There are 10 hidden switches. A switch that is on adds its own fixed numbers to the row, and there is some noise. The rows also spread widely along 12 directions, which tell nothing about the answers.
Some rows, each with its switches (1 for on, 0 for off) after it:
28 41 9 0 42 2 -35 -1 -8 -21 2 -19 -10 7 26 4 -33 23 17 -23 -23 -20 -57 2 -26 -30 -8 59 -6 -10 -12 -48 : 0 1 0 1 0 0 0 1 0 1
3 -13 8 3 24 -11 -33 6 -24 -1 -55 -12 -45 -3 -8 -9 -9 40 2 5 15 12 -47 9 -5 26 44 33 -17 -13 -11 -28 : 0 1 1 1 1 0 0 1 0 0
41 43 5 -14 -10 17 9 8 6 -11 -1 7 -20 24 33 21 7 13 18 -24 26 -28 24 -9 5 1 -29 2 17 18 -2 2 : 1 1 0 0 0 0 0 1 1 0
35 27 -19 12 -30 28 31 0 -5 -20 -5 -15 -47 -18 -20 -18 61 32 -6 9 10 5 27 35 -23 -15 15 14 7 11 -23 20 : 1 0 1 1 0 1 0 1 1 0
48 0 5 -8 8 -2 36 19 -15 -38 -38 -13 -67 -20 -2 41 29 45 1 18 54 -2 28 -8 9 12 34 38 0 -23 -26 -23 : 1 0 0 1 1 1 0 1 1 1
30 -8 6 9 -10 29 25 -6 -5 -3 -7 -9 -9 -25 -34 19 15 25 -7 31 6 -19 14 3 -1 -14 -8 15 -10 -19 -11 6 : 0 0 0 1 1 1 0 0 1 1
28 14 15 16 5 35 -7 -11 6 -20 14 0 6 -36 15 6 5 2 32 1 -3 -4 15 -6 16 -10 -41 21 8 -6 0 -19 : 1 1 1 1 0 0 0 1 0 1
32 13 33 32 35 48 -22 -22 -27 -24 19 6 -13 -39 -6 -14 -2 35 31 -8 6 15 -1 23 12 -25 -15 32 -9 -20 -13 -43 : 1 1 1 1 0 1 0 1 0 0
25 0 -18 16 -10 30 25 0 7 2 6 2 -9 -50 3 21 36 4 10 25 17 11 -2 28 -16 29 -9 5 13 9 0 -2 : 0 1 1 0 1 1 0 0 0 0
51 51 -39 7 -40 -12 2 -5 16 -11 -21 -40 10 1 59 7 1 -4 7 5 -6 -21 -33 -39 28 -8 -24 53 18 -13 -19 -45 : 0 0 1 1 0 1 0 0 0 1
13 10 13 11 0 15 29 9 -11 -24 2 -23 31 -57 -27 41 2 0 18 57 -10 -5 -2 -13 23 -23 -24 11 -31 -21 -2 -28 : 0 1 0 1 1 1 0 1 1 0
-15 3 8 -26 8 17 35 26 9 -10 12 4 14 -34 -27 39 4 -8 18 28 -9 -26 13 3 -20 -16 -35 -7 -23 15 12 4 : 1 0 1 1 1 0 0 0 0 1
38 18 -34 -12 -49 16 33 16 2 16 -30 4 -22 -17 19 20 50 11 -7 20 42 1 12 11 7 24 -2 2 10 12 3 -11 : 1 1 0 1 1 0 0 0 0 1
21 27 6 6 -12 25 10 2 1 -10 7 0 -1 -10 14 3 14 3 25 -2 14 2 17 12 16 -3 -36 5 5 12 -2 -7 : 0 1 1 1 1 0 0 0 1 0
1 27 -35 -1 -17 8 -3 1 9 11 -25 -20 -53 -17 -18 0 3 26 23 -5 26 -20 27 3 1 -8 -41 24 -17 -11 -14 -54 : 0 1 0 0 0 0 1 0 0 0
49 31 17 24 -3 38 0 -15 9 -17 21 -2 -1 20 23 -11 11 9 11 -14 -7 -2 -12 29 -23 -12 -19 18 25 20 -9 25 : 0 0 1 1 1 1 0 0 1 1
-20 -18 -7 22 -2 13 -10 -15 29 5 -7 -24 12 -38 -20 -10 -4 -9 13 34 -52 -19 -9 -3 -10 0 -33 24 3 -5 2 13 : 0 0 0 1 1 1 0 1 0 1
39 7 37 13 18 53 8 -2 -33 -16 11 11 -21 -29 -45 12 14 42 16 9 25 3 16 31 -11 -33 -8 13 -28 -18 -8 -22 : 0 1 1 0 1 1 0 1 0 1
28 -14 6 9 -19 54 9 -28 -1 28 9 20 18 -12 -25 -14 17 22 -23 9 -18 -42 19 11 -9 -4 -25 -2 18 2 -13 51 : 0 0 1 0 1 1 1 0 1 0
41 5 -6 12 -21 28 19 -13 4 6 -21 -14 -11 -15 -25 24 7 29 -12 29 12 -35 12 -7 -13 -7 -10 12 -3 -10 -9 2 : 1 0 0 0 1 1 0 1 1 0
26 -3 -2 2 7 25 -11 -16 -7 21 -8 0 0 -10 -10 -2 -14 30 -7 -1 -2 -32 -12 -2 -6 -10 -13 30 -2 -22 -13 -16 : 0 0 0 0 1 0 0 0 0 1
-28 17 20 2 10 6 1 13 -14 -33 9 -18 -10 -26 -32 -30 9 7 40 3 -27 17 21 10 27 -27 -16 7 -36 -5 -14 -6 : 0 1 0 0 0 0 0 1 0 0
17 37 -29 19 -28 28 2 -16 23 -8 12 -22 -5 -25 10 -33 28 0 15 0 -34 -14 20 14 -11 -25 -50 32 25 9 -12 6 : 0 1 1 1 1 1 0 1 0 0
15 7 13 13 25 20 -9 -2 -1 -21 -3 -7 -34 -19 5 -3 7 25 18 -5 -4 -2 2 13 -2 0 -6 31 6 -3 -11 -9 : 1 1 0 1 0 1 0 1 1 1
8 19 7 20 9 30 -8 -15 23 -25 13 -16 -35 19 -19 -42 8 22 12 -28 -46 -22 6 28 -48 -33 -24 22 10 20 -16 49 : 1 1 1 0 0 1 0 0 0 1
62 22 17 7 -7 17 37 10 -35 -47 6 -3 -8 -27 1 19 42 21 13 18 28 29 13 2 31 -10 28 8 -14 -12 -22 -3 : 0 1 1 1 0 0 0 0 0 0

New rows. What belongs after each?
15 7 19 -4 8 14 -8 -1 -1 -5 -16 4 -5 -4 5 20 -13 13 15 2 4 -25 2 -19 12 1 -22 8 -1 2 3 -4 : 1 1 1 1 0 0 0 1 1 0
-7 9 -17 -10 -27 3 -8 10 -5 17 -27 9 -29 0 14 -26 26 11 12 -12 15 1 11 6 27 32 -9 0 6 12 -10 -4 : 0 1 1 0 0 0 1 0 0 0
5 -3 15 2 10 18 -10 -2 -3 -6 -13 5 -13 -13 -9 3 1 18 13 4 -9 -18 0 -2 -3 9 -12 6 1 7 -6 5 : 1 1 1 0 0 1 1 1 0 0
7 -5 -3 8 -13 20 8 3 -12 8 -29 7 -39 -4 -13 -19 34 29 -2 3 18 16 3 37 -8 29 18 -2 1 15 -9 14 : 1 1 0 0 1 1 1 0 0 0
-22 -11 14 23 37 5 -17 -2 -3 -25 -1 -28 -10 -47 -26 -21 -7 8 29 18 -33 25 -25 22 -11 -6 8 37 -23 -13 -12 -20 : 0 0 0 1 1 0 0 1 0 1
-27 0 23 -19 1 -24 11 27 3 -48 -29 -15 -33 7 -6 -14 10 2 37 -7 -11 2 35 -27 47 5 -4 4 -16 5 -21 22 : 1 1 1 0 0 0 1 0 0 1
-11 -5 -21 8 -26 6 -1 -1 17 12 -42 -16 -17 -44 0 3 9 5 20 25 16 -11 29 -21 36 22 -36 15 0 -9 2 -29 : 1 1 1 1 1 0 0 1 1 0
-1 -1 -12 19 0 17 -2 -8 23 -10 0 -17 -14 -43 2 -5 15 -2 23 17 -16 0 5 13 -13 11 -24 33 15 1 -5 -6 : 0 0 1 1 1 1 0 1 0 1
2 6 -1 10 9 13 10 3 8 -20 -1 -19 -8 -25 -13 4 7 6 15 18 -17 -1 -15 18 -25 -8 -12 27 -3 2 -12 -4 : 0 0 1 1 1 1 1 0 0 1
15 31 34 -2 9 26 22 18 -18 -45 29 5 2 -11 -8 -3 22 5 41 -7 4 23 23 25 12 -28 -18 2 -17 9 -13 -1 : 0 1 1 0 1 0 1 0 0 1
25 -12 15 27 -18 37 3 -24 5 1 0 -1 22 -30 -19 -14 11 5 9 20 -19 -5 24 -7 27 -9 -32 5 0 -16 -4 24 : 0 1 0 1 1 0 0 0 0 1
51 35 3 -6 3 20 -5 -16 12 -16 21 -9 26 11 26 -4 -9 10 -8 -16 -46 -48 -11 -12 -22 -40 -27 43 29 1 -17 24 : 0 0 0 1 1 0 0 1 0 1
33 36 -24 -5 -22 12 8 13 8 1 -18 0 -62 11 30 15 35 22 12 -11 51 -8 15 17 -16 24 -5 17 24 22 -6 -16 : 0 0 1 1 0 1 0 1 1 0
38 57 -12 -17 -18 -11 11 12 6 -26 -17 -26 -7 25 20 15 0 12 2 -2 -15 -36 -10 -23 -9 -31 -15 25 0 10 -12 -2 : 1 1 0 1 0 0 0 1 0 0
21 7 -1 -29 19 5 9 16 -25 -9 -9 7 -17 -33 4 17 8 31 -2 1 8 -25 4 -14 14 -3 12 36 -2 -19 -24 -34 : 1 0 0 0 0 0 1 1 0 1
11 3 5 24 30 5 -8 -7 3 -28 -8 -27 -12 -35 -9 -2 -7 16 22 11 -19 11 -23 9 -18 0 7 34 -10 -8 -14 -18 : 1 1 0 0 1 0 0 1 0 0
5 11 2 -3 17 -10 1 12 -5 -35 -20 -15 -35 -34 11 19 0 15 37 1 21 6 17 -21 35 10 -14 33 -10 -20 -20 -51 : 0 1 1 1 0 0 1 0 0 0
45 21 9 26 32 3 8 -11 8 -66 4 -49 -30 -11 -14 -9 0 32 7 0 -37 -8 -2 8 -42 -40 17 68 8 -17 -49 14 : 0 0 0 1 1 0 1 1 1 1
15 40 32 -2 18 25 -20 -10 -16 -20 12 -6 23 -1 -14 -9 -31 19 23 -11 -36 -34 1 -13 11 -66 -50 25 -24 -12 -10 -27 : 1 1 0 1 0 0 1 1 0 0
-11 2 -28 -16 -34 -15 11 19 12 5 -47 -12 -50 11 4 -16 34 13 -2 3 5 -11 15 -4 9 28 1 10 9 18 -7 25 : 0 1 1 1 1 1 0 0 0 0
20 -10 12 18 14 22 13 -3 -8 -18 -4 -17 12 -62 -34 35 -2 12 17 44 -7 -3 -8 -12 6 -15 -9 15 -33 -28 -4 -28 : 1 1 0 0 0 0 0 1 0 1
10 -14 34 21 20 27 1 0 -26 -32 -7 -7 -8 -44 -41 -12 18 24 20 23 -7 30 -1 22 7 -17 21 15 -29 -15 -14 0 : 1 1 1 1 1 0 0 1 0 1
24 19 17 18 15 20 -10 -8 2 -16 -3 -2 -21 4 12 7 -6 15 23 -10 11 5 -10 16 -8 8 -15 15 3 10 -4 -16 : 1 0 0 1 0 1 1 0 0 0
-4 -3 -19 18 -25 2 -8 -5 39 11 -29 -25 -4 -9 2 1 1 -14 20 21 -16 -8 -10 -5 -9 26 -28 7 6 12 8 12 : 0 1 0 0 1 0 0 1 0 1
-12 9 -11 -3 -11 4 26 14 10 -30 -1 -30 -2 -37 -18 -19 30 1 10 25 -55 -10 13 4 -2 -26 -13 26 -4 1 -15 22 : 1 1 0 1 1 1 0 1 0 1
1 17 -21 -22 25 -11 -4 22 -1 -19 -15 -16 -38 -40 27 18 1 22 21 -5 7 -21 -8 -10 4 4 -13 66 7 -17 -15 -66 : 0 1 1 1 1 1 0 1 0 1
45 20 21 30 20 24 11 -5 -1 -44 18 -21 4 -20 -2 14 11 5 21 19 -18 23 -26 29 -37 -17 6 22 0 7 -8 13 : 0 1 0 1 1 0 0 1 0 1
32 -6 10 -11 20 40 17 1 3 -11 20 25 -28 -19 -16 11 23 27 -2 -8 1 -25 27 25 -37 -6 -9 16 19 8 -7 37 : 0 1 1 1 1 0 0 0 0 1
-15 -34 3 -8 33 18 -33 -11 -2 25 -28 4 -16 -20 -22 -12 -27 37 -17 -1 -33 -49 -34 -2 -21 1 -10 42 -3 -17 -4 -5 : 1 1 1 1 1 1 0 0 0 1
35 12 -12 -18 -23 24 36 6 13 -3 6 14 -32 10 1 2 40 18 -12 -11 13 -30 44 15 -26 9 -5 0 32 25 -17 59 : 0 0 1 0 1 0 0 0 1 0
0 -12 -5 6 12 -1 2 2 9 -26 -19 -21 -41 -18 -17 -18 13 24 8 2 -20 -5 7 7 -15 -3 10 37 1 -7 -23 18 : 0 1 1 1 1 0 0 0 0 1
2 5 7 8 22 4 9 8 32 -37 -21 -22 -55 -13 -31 50 -7 13 34 17 10 -20 22 -1 -51 -1 -28 8 -12 17 2 4 : 1 1 1 1 0 0 1 1 0 0
-4 -31 6 1 -7 20 15 -3 24 -11 -19 0 -40 -40 -36 0 22 14 15 17 -8 -29 79 -22 17 2 -31 3 5 -12 -7 40 : 1 1 0 1 0 0 0 1 0 1
17 -3 14 4 -3 3 13 9 -2 -17 -22 -15 4 -2 -14 29 1 6 7 32 -4 -6 -28 -8 -3 1 0 7 -18 0 2 8 : 0 1 1 1 1 1 0 0 0 1
-22 -25 10 19 9 16 -5 -1 4 -5 -16 -12 12 -61 -15 2 -1 -1 32 36 -16 7 -9 -6 26 16 -25 15 -19 -15 3 -26 : 1 1 1 0 1 1 0 1 0 1
33 -13 -6 46 -20 17 13 -17 6 -19 -20 -31 -16 -20 -13 -27 36 10 -3 28 -11 38 -15 25 -14 17 38 18 7 -1 -25 39 : 0 0 1 1 1 0 0 0 1 1
27 11 1 11 -52 28 36 11 -2 -1 -25 -1 -19 -7 -20 2 48 8 15 27 39 19 43 13 22 2 -15 -23 -15 9 5 14 : 1 1 0 1 1 0 0 0 0 1
72 6 47 46 22 41 -3 -27 -7 -45 -3 -12 -14 0 -2 9 -5 33 19 -4 18 14 2 7 -4 -16 2 27 3 -13 -17 5 : 1 1 1 1 1 0 0 0 1 1
7 5 11 -7 -29 17 18 6 -2 -7 -24 -6 -4 8 -29 -7 14 14 4 11 -9 -25 23 -9 14 -19 -26 -2 -14 2 -8 22 : 1 1 1 0 1 1 1 0 0 1
-4 -6 -8 -24 -8 9 8 20 -18 7 -13 18 -40 -19 6 -26 42 23 -1 -10 11 0 28 11 37 21 15 13 8 -2 -14 8 : 0 1 0 1 0 0 0 0 1 1
-25 -2 9 11 32 29 -38 -17 11 3 12 0 -10 -31 5 -48 -19 12 30 -30 -31 -5 -2 21 -2 -7 -41 43 10 -5 -8 -24 : 1 0 1 1 1 0 0 0 0 1
27 2 9 26 2 34 -11 -21 -15 -5 6 -1 14 -35 3 -30 19 15 1 10 -33 7 -13 12 18 -5 1 20 9 -9 -12 9 : 1 1 0 1 0 1 0 1 0 0
5 42 -1 -1 11 13 26 24 6 -37 20 -15 -13 -38 13 38 14 -5 48 12 15 7 6 14 -6 -7 -36 10 -11 17 3 -43 : 1 1 1 0 0 1 0 1 1 0
31 24 -10 0 -61 26 11 -9 7 21 -20 4 21 4 27 -12 18 -2 6 8 15 -23 31 -25 59 0 -54 0 15 -3 4 -5 : 1 0 0 1 1 1 0 0 0 1
-4 33 -11 -6 -3 -12 11 18 1 -31 -26 -36 -27 -13 -15 5 2 15 27 11 6 -2 4 -4 -7 -17 -10 26 -27 -2 -20 -41 : 1 0 1 0 1 0 1 1 0 0
-7 -28 35 -7 50 -1 -4 12 -18 -23 -22 1 -63 0 -33 9 -8 45 10 -5 9 -8 1 6 -1 9 31 26 -22 -15 -20 4 : 0 0 0 1 0 1 0 0 1 1
-1 1 -5 16 -10 22 -21 -11 -1 7 -26 -5 -44 -17 -1 -40 13 29 15 -7 2 -4 21 6 28 4 -18 30 6 -14 -13 -19 : 1 1 0 1 0 1 0 1 1 1
-47 -23 11 15 47 6 -22 -1 11 -26 -21 -21 -56 -50 -35 -12 -9 27 35 7 -23 -4 14 10 -7 6 -18 37 -15 -12 -16 -22 : 1 1 1 1 0 1 1 1 1 0
-27 -2 -14 -18 15 -10 22 24 21 -21 -16 -26 -25 -38 -30 32 -1 3 22 27 -10 -24 12 -8 -31 0 -15 15 -21 7 -5 -8 : 1 0 1 0 1 0 0 1 0 0
-2 -1 7 3 5 25 -15 -4 -4 16 5 17 -5 -17 17 -15 7 4 17 -11 -2 -1 1 14 24 25 -18 3 9 10 3 1 : 0 1 0 1 0 0 0 0 1 0
15 -16 19 11 31 25 -23 -20 3 0 -10 0 -12 -19 -2 -6 -16 26 6 0 -17 -26 -8 -2 -5 3 -13 38 12 -16 -8 -3 : 1 0 0 1 1 1 0 1 0 1
0 3 10 0 12 22 -3 1 -11 -5 -7 0 -13 -17 -17 -13 6 20 10 0 -6 5 -8 24 -11 -7 -4 12 -12 7 -2 -2 : 1 1 1 1 1 0 0 0 0 0
-12 -10 1 14 26 3 20 15 10 -39 -10 -32 -33 -52 -35 14 15 13 23 33 -23 7 0 20 -32 -10 4 30 -19 -3 -9 -3 : 1 1 0 1 1 1 0 1 0 1
18 -7 8 6 8 -5 29 7 -1 -44 -8 -33 -7 -31 -18 7 10 13 7 22 -17 -2 6 -15 11 -7 20 30 -10 -21 -34 14 : 0 0 1 0 1 0 0 0 1 1
27 -7 7 13 -7 28 24 -10 2 -13 9 -5 13 -36 -25 14 14 7 7 26 -10 -11 14 -1 -2 -7 -17 2 -4 -6 -9 23 : 0 1 1 0 1 0 0 0 0 0
-8 9 1 -20 9 0 10 19 -1 -6 -12 -3 -31 -15 -7 20 -3 17 20 -3 23 -18 13 -6 9 8 -15 6 -19 3 -7 -27 : 1 0 1 0 0 0 0 0 1 0
7 15 40 12 4 16 -3 5 0 -35 -7 -5 2 -2 -3 6 -4 0 41 6 3 13 11 -2 18 -6 -26 -8 -15 13 7 5 : 1 1 1 1 1 0 0 1 0 0
32 16 42 22 8 26 -13 -14 1 -25 1 -10 13 12 -13 0 -19 8 28 1 -19 -11 -1 -12 9 -28 -27 4 -16 -3 -2 11 : 1 1 0 0 0 0 0 1 0 1
10 24 -5 -28 -14 -20 6 21 -14 -6 -25 -3 -7 0 39 14 -1 7 20 -6 21 -19 6 -46 76 15 -22 16 -6 -16 -9 -45 : 0 1 0 0 0 1 0 0 0 0
5 -3 9 -11 21 8 -10 13 -8 -1 -32 1 -52 -16 -8 19 -5 37 17 -2 37 -17 18 -2 9 9 -8 32 -9 -16 -6 -39 : 0 1 0 1 1 0 0 1 1 1
